There are 5 hidden switches. A switch that is on adds its own fixed numbers to the row, and there is some noise. The rows also spread widely along 2 directions, which tell nothing about the answers.
Some rows, each with its switches (1 for on, 0 for off) after it:
[  6   8 -26 -33  -6   5   3 -16  -9  -3 -12  18  -4  -8  15   3   5 -14
 -17  14  19] | 0 0 0 1 1
[-11  19 -33 -22 -15  17 -12  -9 -10   5  -3  15   6 -17  12 -11  11 -16
  -4  14   7] | 0 1 0 0 1
[  9  -8 -34 -23 -22  18  -7 -24 -14   3   2  10  11 -17  -1 -11  12  -7
  -6   2  26] | 1 0 0 1 0
[  8   5 -30 -27 -17  17  -7 -26 -14   2   1  12  -1 -21   9 -15  14 -15
 -17  12  26] | 1 0 0 1 1
[-10  34 -32 -23  -9  30  -2 -16  -8   9  -1  12 -12 -32  16 -17   7 -23
 -22  20  10] | 0 1 1 1 1
[ -5   4 -32 -15 -13  13 -21  -7 -13   5  -2  10  10 -14  15 -12  14  -6
   8   9  11] | 1 1 0 0 0
[ -9  10 -24 -19   6   6 -14   2  -7  -1  -9  16   2 -14  22  -1   9  -7
   3  16   5] | 0 1 0 0 0
[  8   5 -16 -11   4  12 -16  -9  -8  -2  -7   8  -8 -21  23  -4   8  -7
 -10   9  21] | 1 0 0 0 0
[ -2   9 -30 -11 -14  24  -9 -11   1   2 -11   5   4 -17   6  -2  10  -6
 -13   9   0] | 0 0 1 0 0
[ -6  11 -42 -14 -37  36 -10 -26  -2   7  -6   3  14 -14  -6 -11  12 -13
 -15   7   2] | 0 0 1 0 1
[-13  16 -42  -2 -30  37 -27 -22  -8  16  10   1  10 -30   0 -27  18 -14
  -2   4   0] | 1 1 1 0 0
[  4  11 -24  -8  -3  20 -13 -10  -6  -5  -9   2  -4 -23  17   0  11  -5
 -11   7   9] | 1 0 1 0 0

New rows, each followed by its switches (1 for on, 0 for off):
[ -2  12 -30 -12 -17  26  -9 -13   2   4  -6   6   4 -17   2  -4  10  -4
  -9   8   5] | 0 0 1 0 0
[  4  17 -24  -5 -10  32 -15 -18  -3   3  -1   2  -4 -33  10 -15  12  -8
 -14   7   9] | 1 0 1 0 0
[  6   5 -18 -10   0  13 -15  -8  -8  -4 -10   9  -7 -20  17  -3   8  -6
  -6   8  20] | 1 0 0 0 0
[  5  -4 -41 -21 -29  22  -7 -25 -16   1  -1   6  13  -6   8   6  16 -11
 -17   9  14] | 1 0 1 1 1
[  0  21 -17 -23  -2  10  -3  -7  -9  -9 -13  11  -8 -18  18  -4   4 -10
 -16  11  15] | 0 0 0 0 1
[  6  17 -21  -8  -7  32 -14 -19  -7   3   3   9  -8 -34   6 -27  11 -11
 -10   6  20] | 1 0 0 0 0
[  4 -11 -35 -30 -18   1  -1 -20 -10   0 -11  13  14   0   5   7  10  -3
  -3  13  18] | 0 0 0 1 0
[ -1   7 -47 -16 -44  38  -1 -34   0  13   6   9  15 -25 -14 -20  14 -11
 -21   8  10] | 0 0 1 1 0
[  5  -3 -29 -17 -15   9 -15 -17 -14  -5  -6   7  11  -4  12   0  11 -10
  -6  11  17] | 1 0 0 0 1
[  4  -5 -28  -7 -16  13 -15 -12  -8   0 -12   2   9  -5  14   8  11   0
  -2   6   4] | 1 0 1 0 0
[ -7   8 -42 -20 -14  14  -7 -11  -9   8  -9  11   8 -10  10   2   8  -9
  -3  17   4] | 0 1 1 1 0
[  2   8 -30  -5 -15  23 -15 -14  -7   0  -4   3   7 -17   6   0  13  -4
  -8   6   7] | 1 0 1 0 0
[ -5   3 -32 -21  -1   4 -19   1  -9  -5 -13  15  10  -2  14   6   8  -8
   7  12   3] | 0 1 0 0 0
[ -6  11 -46 -22 -41  35   0 -34  -3  10   3   6   9 -23 -10 -20  13 -17
 -25  10  11] | 0 0 1 1 1
[  1   7 -40 -20 -30  30  -3 -28  -2  12   3   7   7 -22  -6 -12  12 -10
 -17   8   9] | 0 0 1 1 0
[  7  -1 -34 -19 -10   8  -1 -17  -5  -2 -11  11   5  -6  12  14   8  -5
 -14  12  11] | 0 0 1 1 0
[ -4  27 -34 -26 -16  32 -12 -23 -17  11  14  12  -6 -41  10 -38  13 -22
 -14  16  20] | 1 1 0 1 1
[ -2   0 -34 -26  -8   4  -6 -10 -12   3 -10  18  12  -2  11   2   5  -9
   1  17  14] | 0 1 0 1 0
[  2   3 -44 -30 -34  24  -2 -31  -7   6  -4  13  12 -10  -7 -16  12 -15
 -16  10  18] | 0 0 0 1 1
[ -5  24 -38 -24 -18  33  -9 -24 -18  13  13  12  -2 -37   5 -37  15 -24
 -18  16  19] | 1 1 0 1 1
[  2  11 -26  -7 -16  32 -17 -22  -5   4   1   8   1 -33   1 -26  13 -12
 -10   5  18] | 1 0 0 0 0
[  4  12 -30 -16 -10  26   0 -19  -3   3  -7  10  -5 -24   6  -3   7 -11
 -21  16  12] | 0 0 1 1 0
[  0   2 -46 -15 -44  29  -3 -33  -6  11   3   5  16 -14 -13 -11  15 -10
 -14  10   8] | 0 0 1 1 0
[ -9  28 -32  -4  -7  32 -23  -8  -9  12   4   4  -8 -37  12 -27  10 -16
  -7   8   0] | 1 1 1 0 0
[ -3   7 -45 -11 -27  34 -11 -23 -15  17  10   8   9 -27   3 -21  13 -12
  -7   7   9] | 1 1 1 1 0
[  3  -1 -27  -4 -11  18 -15 -10  -4  -3 -11  -2   4 -13  13   3  13  -4
  -5   4   9] | 1 0 1 0 0
[ -1   3 -25 -23 -16   7  -7 -11  -3  -5 -16  15   8   0  12   7   8  -9
  -6  13  10] | 0 0 0 0 1
[ 10 -12 -31 -27 -13   1  -2 -16  -5  -1 -10  15  11   1   6  10   6  -3
  -4  12  20] | 0 0 0 1 0
[  9   2 -31 -26 -18  11  -6 -26 -15  -1   1  10   4 -16   8  -9  10 -13
 -16  11  25] | 1 0 0 1 1
[-13  19 -46 -24 -29  33  -6 -26 -10  13   4  12   8 -20  -2 -19  15 -20
 -15  17   4] | 0 1 1 1 1
[  1   5 -44 -17 -32  30  -4 -29  -6  11  -2   8  10 -19  -6 -10  10  -9
 -17  11   7] | 0 0 1 1 0
[  9   9 -29 -24 -10  17  -6 -20 -13   0   0  11  -6 -23  15 -13  11 -16
 -18   9  30] | 1 0 0 1 1
[ 12  -1 -24 -22  -3   9  -6 -18 -14  -2  -3   9  -1 -18  15  -5   8  -6
 -12   9  25] | 1 0 0 1 0
[ -1   4 -34 -12 -26  20 -12 -15  -1   2 -12   4  13 -10   0   3  11  -4
  -9   6   0] | 0 0 1 0 0
[ -6   6 -38 -10 -24  27 -10 -19  -1   2 -11   7   9 -11  -1  -4   9  -5
  -8   6  -1] | 0 0 1 0 0
[ 10  14 -31 -20 -19  33  -6 -30 -13  10   7  11  -3 -35   3 -33  13 -13
 -20   8  26] | 1 0 0 1 0
[  4   7 -27 -12 -22  30 -17 -21  -8   4   6   7   4 -26   1 -23  17  -8
  -8   4  17] | 1 0 0 0 0
[  1  -1 -38 -21 -13   9 -14 -15 -17  10   3  14   8 -11  13 -12  11 -12
   2  11  18] | 1 1 0 1 0
[ -1  16 -31 -20 -10  24 -13 -18 -17  11   8  16  -2 -31  10 -30  13 -16
  -6  13  21] | 1 1 0 1 0
[  0   3 -36 -19 -25  24   2 -20  -6   7  -4   6   8 -13   1  -2   9  -6
 -18  12  10] | 0 0 1 1 0
[  5  18 -21  -9  -8  33 -16 -17  -8   3   6   9  -6 -37   7 -32   8 -11
 -13   7  20] | 1 0 0 0 0
[ -1  22 -14 -14  18  11 -19   1 -13  -2  -6  12 -11 -29  32 -14   4 -10
   2  15  17] | 1 1 0 0 0
[ -3   6 -35 -31 -29  18   2 -28  -8   7  -3  14   9 -13  -1  -9  10 -17
 -15  12  19] | 0 0 0 1 1
[ -6   7 -35 -16 -22  15  -8 -16  -1  -3 -11   3  12  -4   9   8  12  -9
 -13   9   1] | 0 0 1 0 1
